There are 10 hidden switches. A switch that is on adds its own fixed numbers to the row, and there is some noise. The rows also spread widely along 16 directions, which tell nothing about the answers.
(in the rows, 128 means zero)
Known rows, each followed by its switches (1 for on, 0 for off):
[140 163  91 118 113 120 170 120 110 134 110 122 120 150 152 107 127 117
 154  75 128 133 103 127 126]	0 1 0 0 0 0 1 1 0 0
[105 169  96  92 124  98  82 109 129  75 120 127 146 111 123 146 145 130
 127 110  95 137  86 116 147]	1 1 0 1 0 1 0 0 0 1
[127 177  89 145 108 180 123 196 157 119  90 131 152 158 179 141 112 167
 106  95 131  80 101 107 117]	0 0 0 0 0 0 1 1 0 0
[ 91 137 153 106 124 226 119 130 117 117  98 121 158 149 141 131 168 127
 128 101 108 139 120 148  85]	0 0 0 0 0 0 1 0 1 1
[131  96  98  90  75 156 111 104 136 105 117 165 182 116  57 101 165 100
  88 153 126  99 126 126  60]	0 0 1 0 0 0 1 0 0 1
[139 143  91 128 107 114 110 137 132  98 119 120 117 176 137 109  97 145
 137 120 102 133 117 139 109]	1 0 0 1 0 0 1 1 0 1
[126 131 182 135 114  78 101 115 133 102 110 107 110 171 156 196  96 161
 119 103 138 187 128 116 190]	1 0 0 0 1 1 0 0 0 0
[136 110 101 110 132 138 125 134 143  95 127  76  87 104 164 159  76 139
 139 115 202 106  71 124 172]	0 0 1 0 0 1 0 1 0 1
[160 113 103 153  75 111 159 157 153 174  99  93 111 156  95 106  88 143
 131 118 111 108 162 116 108]	0 1 1 1 0 1 0 0 1 0
[119 107 127 118  62 108 108 121 173 137  81 132 152 113  58 149 136 158
 129 161 121 113  71 142 107]	1 1 0 1 0 0 0 0 0 1
[154 143  87 139 104  97 128 138 135 142 147 159 167 176 157 110 114 122
  92 121 130 157 156 127 136]	0 1 0 1 0 1 1 0 0 0
[ 94 154 105 118 128 119 112 123 129  60 111 155  50 170 128 158  86 161
 138  95 152 135 103 117 131]	0 0 0 1 0 1 0 1 0 0
[ 95 170 109 129 119 160 106 138 150  58  92 155 110 139  81  77 109 105
  94 137 132 151 126 151 115]	1 0 0 0 1 0 1 1 1 1
[149 184  96 134 114 102 133 144 112 169  84 126 102 159 162 135 113 127
 146  91 117  83 114  97 172]	1 0 0 0 1 0 0 1 0 1
[ 93 117  83 124 107 133 120 141 133  86 120 159 131 132 116 148 159 124
 126 118 112 147 147 144  91]	1 1 0 0 0 1 1 0 1 0
[ 98 130  95 152 110 125 104 145 137 149 113 112 132 151 136 138 135 120
 111 111 149 137 150 126 122]	1 0 0 1 0 1 1 1 1 0
[ 88 137 111 135 130 191  77 197 159 163 108 103 120 141 182 130 116 138
 168 143  85 158 104 189 104]	1 1 0 0 1 1 0 0 0 0
[120 144 138 125 114 163 107 150 130 103 105 111 152 152 141 115  97 119
 143 120 128 143 116 157 122]	0 1 0 0 1 1 1 0 0 1
[129 146 100  78 121 118 109 114 100 117 130 117  88 120 144 144 128 105
 149  77  81 120 124 101 113]	1 1 0 0 1 0 0 1 0 1
[130 128 105 130  98 152 118 151 158 121 108 136 147 134 115 117 142 139
  83 140 103 128 139 123 110]	1 0 1 0 0 0 0 0 1 0
[106  99 119 150 100 144 114 147 130 120 100 111 145 169 136 157 137 142
 121 113 137 121 142 124 111]	0 0 0 0 0 1 1 1 1 0
[123 114 151 152 142 217 123 187 127  68 117  98 142 147 166 135  86 109
 125 150 173 128 176 172 142]	1 1 1 0 0 0 0 1 0 0
[150 187 131 129  87 139 145 177 154 117  58 141 181 138  79 119 127 139
 107 125  70  97 134 112 140]	0 0 1 0 0 1 1 1 0 0
[107 164 137 123  94 150 116 119 136 107  65  93 150 153 107  98 127 142
 119  98 108 116  66 114 107]	0 1 0 0 1 0 0 1 0 0
[154 208  67 140 118 167 125 185 161 173 128  83 146 130 163  59  93 103
 105  84 105 124 151 110  84]	1 0 0 0 0 0 1 0 0 0
[152 129  94  75 108 140  91 156 121  56 138 164 108 144 149 138  71 131
 148 129 117 105 131 140  96]	1 0 1 1 1 1 0 1 0 0
[106 117 108 104 117 159 124 107  75  90 117 164 125 161 130 126 146 103
 159 103 139 109 138 143  94]	0 1 0 1 0 0 1 1 1 0
[134 139 115 111 110 180 133 188 160  84 130 194 129 119 137 174 109 136
  79 123 164 121 175 130 123]	1 0 1 0 0 1 1 0 1 1
[165 170 130 100 118 166 113 174 142 119 118 156 136 139 139 112  79 135
  76 124 106 110 131 108 131]	1 0 1 0 1 1 1 1 0 0
[113 177 161 122 107 155 108 149 141 129  96 143 151 144 133 150 130 131
 132 100 121 155 129 143 118]	1 0 0 0 0 0 1 0 0 0
[113 165  83 106  70  82  84 137 122  68  78 167 132 149  63 128 148 122
 132 108  36  89 151 103  89]	1 1 1 1 1 0 0 1 0 1
[140 146 125 124 109 156 159 151  97 114  88 188 121 168 105 132 129 116
 116 123  89  91 179 118 117]	1 1 0 0 1 0 1 1 0 0
[127 210 122 138 117 153 101 172 108 138  93 134 163 175 172 135 116 110
 153  71 115  95 165 103 128]	0 0 0 0 0 1 0 0 0 0

New rows, each followed by its switches (1 for on, 0 for off):
[144 133 142 128 116 138 102 146 130 115 125  94 122 159 136 129  90 127
 141 120  95 150 151 138 116]	1 0 0 0 0 0 1 0 0 1
[111 136  73 144  83  73 110 129  93  93 104 141 151 195 127 127 148 103
 181  94 100 122 165 134  81]	1 1 0 0 0 1 0 1 0 0
[110 138  69 109  96 106 100 133 163  69 113  78 137  98  86 129 120 131
 109 106  95 117 104  93  98]	0 1 0 1 0 1 0 1 0 0
[108 163 117 128 117 138 189 152 154  96  98 127 127 150 120 135 149 142
 123  94  68 206 145 153 128]	0 1 0 0 0 1 1 1 0 0
[ 91  93 116 127 142 179 127 159 107 113 110 137 105 158 146 172 157 149
 153 146  63 138 136 162 119]	1 1 0 0 0 1 1 1 0 0
[120 137 118 135  96 138 113 154 145 103 101 146 134 134 114 155 108 116
 122 120 172 111 141 127 124]	0 0 0 0 0 0 1 1 0 0
[127 153 118 107 117 138 130 130 149  84 133 134 133 144 102 110 117 102
 104 119  91 190 176 134 105]	0 0 0 0 0 1 0 0 0 1
[167 161 187 142  76  77 117 143 112  56  79  87 178 172 121 164  90 125
 125  76 112 127 188  95 160]	1 0 1 0 1 0 1 1 0 0
[116 153 189 120 116 152 117 136 131 132  87 171 142 144 127 176 147 148
 115 131 121 152 121 148 170]	1 0 1 0 0 0 1 0 0 0
[124 155 109 135 119 122 163 127 142 135 106 139 109 138 106 133 131 133
  81 106 119 142 140 102 158]	0 1 0 1 0 0 1 1 0 0
[111 142 156 141  87 163  94 175 151 126  98 176 142 155 130 155  88 124
 136 132 204 128 152 171 111]	1 0 0 1 0 0 1 1 1 0
[166 126 111 114 141 138 142 136 119  82 140 114 123 131 150 114  90 126
  91 134 107 137 138 119 170]	1 1 0 0 1 1 1 0 1 1
[170 149 126 155 149 124 120 139  94 135 126 126 136 217 204 108  86 141
 134 146 122 132 125 138 197]	1 0 0 0 0 1 0 0 0 1
[149 128  74 133 132 117  74 163 155  83 134 141 138 112 136 136  97 140
  63 181 116  96 104 105 182]	1 0 0 0 0 0 1 1 0 0
[110 102 116 122 103 143 114 132 164 122 118  83 134 106 135 152 116 155
 135 122 168 143  58 147 106]	1 1 0 0 0 1 1 0 0 0
[141 151 129 106  88 133 134 124 153 126  75 125 126 131  78 112 109 150
 130 133 118 102  73 128 120]	1 0 0 1 0 0 0 1 1 1
[136 125 104 140  85  93 111 133 120  70  94  91 169 151 117 133 125 131
 167 120  97 111 137 136 116]	1 1 0 1 0 0 0 0 1 0
[ 88 141 103 104  81 107  97 130 158 125 111 177 111  98 103 182 160 136
 112  88 135 136 111 111  95]	1 1 0 0 0 0 1 0 1 0
[136 130  82 106 147 148 121 137 127  66 131 110 107  78 119 117 112  86
  90 144 132 117 145 120 167]	1 0 1 0 1 0 1 1 0 0
[153 122  36 116  83 113 132 130 122 104 137 115 137 151 153  92 122 117
 127  88 145  80 115 106  65]	1 1 1 0 0 0 0 1 0 1
[122 146  90  87 110 125 116 122 140 109 104 136 140 117 117 116 155 143
 102 121  70 142  85 130 127]	1 0 1 1 1 1 1 1 1 0
[113 151 162 162 120 116 119 131 140  85  87 152  97 168  68 100  96 122
  66 148 107 180 162 132 174]	1 1 0 0 1 0 1 1 1 0
[129 151 129 138 124 132 154 152 114  89 124 164 107 201 164 151 104 135
 134  96 129 174 179 146 128]	1 0 0 0 0 1 1 1 0 0
[132 134 119 102 115 134 122 120 116 152  95  97 127 118 101 126 130 103
 166 131 106 104 101 132 128]	1 0 0 0 0 1 0 1 0 1
[ 77 131 103 151 131 152 112 148 130  86 103 113  73 176 140 137 134 145
 130 102 100 158 141 140 118]	0 0 1 0 0 0 1 1 0 0
[137 114  93 115 128 107  92 131 113 121 142 130 137 168 189 148 131 142
 138 136  95 146 105 138 145]	1 0 0 0 0 1 0 1 0 0
[169 135 104 112 118 159 156 136 125 126 123 100 162 141 198 128 114 142
  98 103 155 108  92 112 140]	1 0 0 0 1 0 1 1 0 0
[142 147  85 145 137 133 110 165 128  97 139 105 119 182 182 115  95 159
 112 111  75 136 127 115 131]	1 1 0 0 0 1 1 0 0 1
[ 75 140 100 151 125 108  96 101 101  83  87 138 134 158  98 128 153 116
 146 138 142 118 115 139 147]	1 1 0 1 0 1 0 0 0 0
[124 131  77 108 117 131 123 108 122 140 137 130 143 156 191 133 170 139
  96  92 110 149 101 114 115]	1 0 0 0 1 0 1 0 0 1
[110 158 113 149  96 148 140 187 155 123  65 164 100 153 116 155 112 153
 132 127 112 105 132 137 131]	1 1 0 0 1 0 0 1 0 0
[ 78 146 155 117 123 164 103 119 111 116  88 160 170 126 109 172 176 112
 101 119 157 117 112 125 149]	1 1 0 0 0 1 1 1 0 1
[111 124 149 114 132 154 106 124 127 156 134 114 149 152 128 133 148 104
 100 140  88 190 174 144 123]	1 0 0 1 0 1 0 1 0 0
[127 148 102 110 154 161  55 149 122  94 149 109 149  96 154 131 114  87
 102 138 109 119 145 111 157]	0 0 0 0 0 0 1 0 0 0
[ 96 103  83 143 132 156 183 140  95  50  90 118  77 182 148 153 140 149
 154  96 118 119 140 142 135]	0 1 1 0 1 1 1 1 0 1
[115 141 126 113 140 149 136 147 132  62 120 147  79 130 117 146  94 113
 134 132 116 166 163 154 147]	1 1 0 0 1 1 0 0 0 1
[150 163 158 122  82  90 102 165 172 110 106 172 172 136 130 173  98 128
 121 140 141 171 142 155 164]	1 0 0 0 0 0 0 1 0 0
[150 103 123 129 122 119 151 143 116 103 126 117  91 163 136 157  96 149
 150 131  85 141 156 131 135]	1 1 0 0 0 1 0 0 0 0
[145 148  96  94 107 122 119 112 109  74 145 130 134 163 143  94 104 111
 126  81 129 146 126 120  79]	1 0 0 0 0 1 1 1 1 1
[106 135 145 122  92 112 103 140 117 102 114 145 162 180 137 191 155 126
 155  95  85 174 206 139  95]	1 0 0 1 0 1 0 0 0 0
[ 89 105 120  99 126 172 108 119  92 108 101 174  68 157 105 163 125 136
 145 127 137  89 121 129  94]	1 0 0 1 1 1 1 1 0 0
[ 97 163  84 161 102 118  97 160 115  52  98 153 203 163 137 156 154  94
 103 104 163  94 188 108 133]	1 1 0 0 0 1 0 1 0 1
[132 150 108 135 106 103 110 116 119  69  86  82 169 102 109 157 134 146
  99  96 135  58  97  63 169]	1 1 0 1 0 0 1 0 1 0
[141 124 100 126 124 143 136 125 138 142 123  97 108  89 134 114  93  92
 118 135 198 115 111 131 153]	1 1 0 0 1 0 0 0 0 0
[126 156 161 109 108 120  74 123  98 129 115 108 120 168 175 101  58  82
 224  87 191 171  98 193 123]	0 0 0 0 1 1 1 1 1 0
[115 167 115 112 103 137 112 150 138 138  79 114 137  84  77 136 127  82
 147 111 126  92 140 109 134]	0 0 0 0 0 1 0 1 1 0
[156  87 106 115 127 121 123 142 110 153 134 115  90 150 162 150  99 129
 159 140 101 121 134 132 155]	0 0 0 0 0 1 0 1 1 0
[144 160 106  96 106 126 101 147 118 107 113 169 134 140 157 134 126 125
 113  97  96 116 126 112 143]	0 0 1 0 1 0 1 1 1 0
[117 140 147 107 104 157 129  93 124  62  87 118 127 155  63  94 133 146
 106 111  85 132 101 114  85]	0 0 1 0 0 0 1 0 0 0
[110 123  95 152 123  91  98 114  98  89 135 103 130 175 133 131 130  94
 113 103 130 152 186 107 126]	1 0 0 0 0 1 1 1 0 0
[125 149 110 133  81 131 102 160 163 140  92 157 135 150 127 127 106 148
 121 118 147 119  91 136 112]	0 0 0 0 0 0 1 1 1 0
[102 151 139 131 114 109  98  88 102 134 117 122  99 180 129 113 125 108
  87  72 139 154 144  88 114]	1 1 0 0 1 0 0 1 0 0
[115 137  64 114 108 137 109 141 134  85 131 156 167 154 175 125 159 131
  91 115 119 149 133 145 106]	1 0 1 1 1 0 1 1 0 0
[130 110 105 134 123 151 173 113 112  93 115 112 134 169 123 125 137 130
  87 115 130 120 142 100 130]	0 1 0 0 0 1 0 1 0 1
[149 156 122 100 123 168 106 132 112  85 134 177 209 139 151 115 143  99
  97 142 134 129 137 142 125]	1 0 0 0 0 0 1 0 0 0
[126 139 128 135 152 146 115 149 126  75 119 103 151 126 163 122 116 109
 141 147 128 178 130 179 202]	0 0 1 0 0 1 1 0 1 0
[144 123 103 148  92  69  99 178 154 130 104  67 189 144 183 165 124 147
 156 131  70 160 110 158 175]	1 1 0 0 1 1 1 1 0 1
[130 106  69 146 111  83 105 145 132 116 139 120 144 168 191 162 133 126
 108 123 128 156 160 124 151]	1 0 0 0 1 1 0 1 0 0
[104 149 147 133 114 116  77 137  98  95  81 115 147 186 132 157 136 139
 170 109  76 122 118 134 137]	1 0 0 0 0 1 1 1 0 1
[109 199 108 160 121 139  65 177 139 136  86 111 164 159 150 107 111 104
 143 132 120 116 135 149 155]	1 0 0 1 0 0 0 1 0 1
[ 84 175 102 175 128 116  95 144 121 120  75 117  91 173 131 100  95 132
 171 117 162 117  72 153 153]	1 1 0 0 0 1 1 1 0 0
[100 106 101 125 168 183 137 112 125 103 133 116 104 102 113  90 133  92
  98 180 154 161 115 178 170]	1 1 0 1 0 0 1 1 1 1
[128 141 126 145  98 145 161 123 147 109 109  80 110 181 132 112 103 153
 115  74 143 157 129 118  76]	1 0 0 0 0 0 1 0 0 1
[176 103 114  79  96 107 119 124 121 120 140 146 124 128 130 150 116 123
 132 134  99 116 131 123 122]	1 0 1 0 0 0 0 1 0 1
[149  83  96 122 135 161  94 134  93 114 149 122  92 180 187 145  83 134
 132 134 153  74 124 110 127]	0 0 0 0 0 0 0 1 0 1
[145 141 123 123 109 153 165 128 142 125  94 138 143 170 129 104 130 148
 120 146 113 144  90 156 129]	1 0 0 0 0 0 0 1 0 1
[147 113 148 114 122 142 140 100 118 114  92 104 124 167 110  86  98 136
 135 169 129 142  81 171 158]	1 0 1 1 1 1 0 1 0 1
[128 198 143 134 132 144  90 160 149  97 129 125 131 137 120 113  73 114
  68  94 122 152 159  90 144]	0 1 0 0 0 1 1 0 0 0
[149 126  30 154 125 124 139 153 130  60 144  69 123 150 146  70  94 113
 109 117 105 117 148 117  98]	1 1 0 0 0 0 1 1 0 0
[116 133  88 123  80 151 140 130 143  90  67 112 146 134  67 135 142 166
 113  99 110  56  88  75  67]	0 0 0 0 0 1 1 0 0 0
[113 112 128 159 117 130 101 143 132 102 101 105 126 159 125 140 105 125
 120 148 148 121 128 134 165]	0 1 0 0 0 0 0 1 0 1
[135 154 120 154 121 174 177 194 156 144 117  82  88 144 151 121  74 110
 146  92 141 158 187 157 110]	1 1 0 0 0 0 1 1 0 1
[ 77  93  76 155 119 116 141 108 118  92 103 151  83 163 108 175 181 141
 114 129 123 133 158 115 124]	1 0 0 0 0 0 0 0 0 0
[111 119  93 176  97 148 143 137 141 162  68 137 157 176 107  75 148 119
 118 177 144 128 105 177 125]	1 0 0 0 1 0 1 1 0 0
[120 103 215 105 132 170 102 104 116  77 127 139 122 159 106 160 105 118
  88 150 119 192 191 143 138]	1 0 0 1 1 0 0 0 0 0
[119 202 182 109  97 128  68 156 148  83  96 154 175 107  89 138 111  89
 102 112 127 149 158 128 147]	1 1 1 0 0 0 0 1 0 0
[102  94  82 145  92 116 105 108 129 130 132  46 126 182 139 124 127 129
 118  80 148 136 146 102  54]	1 0 0 1 0 1 0 1 0 1
[157 157  97  84  60  99 130 148 151  88  75 176 144  96  84 149 102 155
 131 109 140  54  55 104 116]	1 1 1 0 1 1 1 1 0 0
[140 113 101 110 116 119 111 128 114 119 137 137 167 130 121 134 143  74
 132 153 104 145 182 154 143]	0 0 0 1 0 0 1 1 0 1
[135 177 145 134  91  89  93 145 153 109  91  81 124 129 112 139  71 105
 156  92 153 133 126 118 153]	0 0 0 0 0 0 0 1 0 1
[156 141  62  95  72 110 150 173 200 165 136 138  92  75 123 113  75 112
 139 111 150 158 105 160  77]	1 1 0 0 1 0 1 1 0 0
[109 133 141 116 117 174 118 158 162 104  97 146 142 117 148 157 127 150
  94 138 143 147  79 156 168]	0 1 0 0 1 0 1 1 1 1
[140 186  60 150 126 107 117 155 124  83 111 106 104 165 140  92  84 126
 134  99 102 104 139 107 130]	1 0 0 1 0 0 1 1 0 0
[130 144  89 144 102  77  94 152 146 108 127 146 120 150 166 166 121 157
 109 105 125 132 118 116 161]	1 1 1 0 0 0 1 0 0 1
